The same things were measured in two ways. Each way mixes the same 6 hidden numbers, adds some noise and spreads widely along 4 directions of its own, which tell nothing about the thing.
In the rows, 128 means zero.
Some things both ways: the first way, then the second way.
[ 80 150 154  63 130 165  57 148  76 164 111]
[147 141 112 113 109 150 131  78 176  86 106 134  84 154 118 111 137 124]

[108  94 138 124 118 117 131 135 147 109 140]
[139  92  99 120 110 114 126 127 160  68 137 102 100 105 152 124 112 149]

[127 104 125 167 136 140 170 139 143 102 123]
[128 138 129 124 103 132  98 140  78 102 140 178 137 117 109 131 137 194]

[131 129 131 165 149 153 153 140 134  96 139]
[137 164 134 121 105 150 127 137  92 126 125 185 120 130 113 127 126 171]

[193 141 116 173 104 113 138 131 151 134 130]
[134 195 147 131  91 141 171 148  92 139 180 171 136  66 105 117 141 157]

[108 104  89 115 146 142 129 124 157 158 104]
[131 156 137 129  96 150 145 112 154  89 154 134 103  68 108 112 152 147]

[116 124 135 105 118 145  84 156  99 108 149]
[129 135 107 102 110 125  97 125 103 115 122 147  99 140 147 113 102 140]

[ 77 123 117 123 123 118 129 123 145 109 140]
[143 156 126 139 106 150 112 162  94 100 124 165  90 128 140 138 120 163]

[ 82 103 159  78 152 179  86 165 104 167  93]
[105 156 119  98  70 159 124  55 142  72 121 165 103 107  74  95 175 156]

[134 112 130 151 137 135 129 133 179 120 134]
[105 115  85 119  72 133 133 138 135 107 143 134 116  69 120 130 136 133]

[120 115 137 144 136 108 131  75 162 125 139]
[133 176 117 148 110 160 191 151 145  99 104 140  94  73 137 117 110 149]

[164 122 115 159 137 130 108 105 156 187  85]
[ 96 188 116 139 115 123 154 116 125 137 152 140 145  27 110 105 143 130]

[100 122 167 119 120 117 104 137 155 153 121]
[ 92 141 100 124  77 134 134 113 133  86 149 132 116  41 113 107 147 145]

[ 72  97 142 135  91 118 109 198 198 117 127]
[136 132 108 127  66 131 159 140 113  72 174 139 119  93 114 117 134 177]

[106 167 153 158 128 108 133  81 117  99 158]
[142 121 132 121 140 132 141 149 151  92 122 117 110  72 163 140 101 161]

[169 104 104 152 160 158 122 108 105 156 100]
[161 171 149 112 142 136 184  95 174 129 134 133 120 104 137 110 124 127]

[155 177 144 150 140 115 165  83 113 117 152]
[125 146 107 148 161 112 106 149 136 128 122 118 124  79 148 134 112 125]

[ 89 132 146 117 136 132 147 110  83 100 140]
[189 157 169 120 130 169 154 124 145  66 109 164  88 163 129 125 125 196]

Other things, the second way, with their names:
J_815: [140 132 110 140 134 116 106 136 132 112 141 134 124 108 126 139 135 146]
J_555: [ 99  97  86 126  80 144 137 142 142  83 105 138 123  68 117 144 134 176]
J_624: [125 135  89 153 130 116  90 124 149  72 136 103  98 102 137 119 136 133]
J_636: [161 148 132 131 132 138  94 122 115  75 128 151  99 154 121 124 138 178]
J_562: [151 155 123 118 127 156 177 115 186  92  90 123  79 119 151 109 100 124]
J_877: [129 186 128 130 111 141 145 130 120 129 143 151 106  89 121 108 129 126]
J_83: [159 142 139 141 175 106  78 123 142 107 148 120 119 124 132 132 140 142]
J_697: [126 122 103 137 125  95  88 138 104 108 172 134 138  90 120 136 139 163]
J_242: [143 157 157  97  80 144 168 143  94 126 183 170 128  80 123 113 123 176]
J_655: [155 217 142 151 122 149 220 169 123 172 154 163 135  72 126 127 117 132]
J_941: [143 132 115 104 118 123 139  94 134  98 112 147 124 153 135 108 111 162]
J_342: [139 131  92 150 101 138 132 166 145  94 132 122  85 108 138 141 118 132]
J_489: [150 164 107 148 165 109 117 123 150 116 124 113 105 133 155 115 109 107]
J_918: [157 185 125 142 165 118 122 118 117 140 125 149 120 154 138 117 117 126]
J_97: [121 124  90 130 140 113 108 105 149  85  90 122 113 119 141 119 117 149]
J_633: [115 163 115 121  97 141 135 123 146 130 146 140 101  76 115 118 144 106]
J_407: [143 175 138 131 132 145 141 114 142  95 123 148 105 105 124 112 137 152]
J_86: [185 176 161 124 178 123 130  65 180  85 136 114  99 155 139  92 137 133]
J_929: [107 146 107 131 147 115 105 117 150 127 115 117 117  67 142 123 127 114]
J_87: [145 173 155 111 106 137 155 115 122  91 162 145 108  84 132  95 128 156]
J_468: [151 191 125 165 151 117 128 140 139 115 169 120 116  86 125 120 146 125]
J_3: [114 145 124  83  44 173 179  77 173  78 127 148  75  86 105  96 146 132]
J_887: [155  99 111 133 117 113  59 152 103  97 165 137 106 156 125 148 138 155]
J_895: [129 104 114 110  98 121 106 136 121  87 146 122  95  92 155 117 110 149]
J_37: [128  96  93 118  93 123 100 174  88 140 124 167 127 131 135 155 105 163]
J_177: [115 144 113 142  92 127 110 150 116 107 183 134 124  46 108 131 161 145]
J_647: [ 92 107  83 103  92 117 100 100 138 111 140 128 125  77 118 118 138 131]
J_984: [149 165 144 113  96 155 215 110 164  99 136 142 114  73 123 102 123 155]
J_919: [139 162 130 122 129 145 111 142 135 135 129 139  88 113 140 133 117 111]

Some of these things the first way, each followed by its name:
[ 98 149 167  96  91 106  94 153 101  90 176]  J_895
[145 137 136 121 129 130 124 132 124 132 138]  J_877
[179 161  93 112 134 128 193 100  81 131 135]  J_83
[153 139  96  46 131 161 129 132  37 145 129]  J_86
[126  80 180 180 163 135 155 128 147 107 130]  J_984
[132 117 125 173 154 145 146  97 183 112 134]  J_555
[112 151 128  95 135 133 129 132 106 134 135]  J_489
[127 135 141 148 177 140 146  87 115 143 117]  J_929
[167 113 158 150 162 121 169  99 130 141 125]  J_633
[122 154 119 111 119 102 163 128 139 157 113]  J_468
[135 110 138 117 128 175  88 167  94 114 132]  J_941
[128 134 114  86  93 126  87 156  99 125 146]  J_87
[124 137 118 128 148 121 121  81 105 154 116]  J_919
[182 125  91 213 135 116 129  87 188 165  99]  J_655
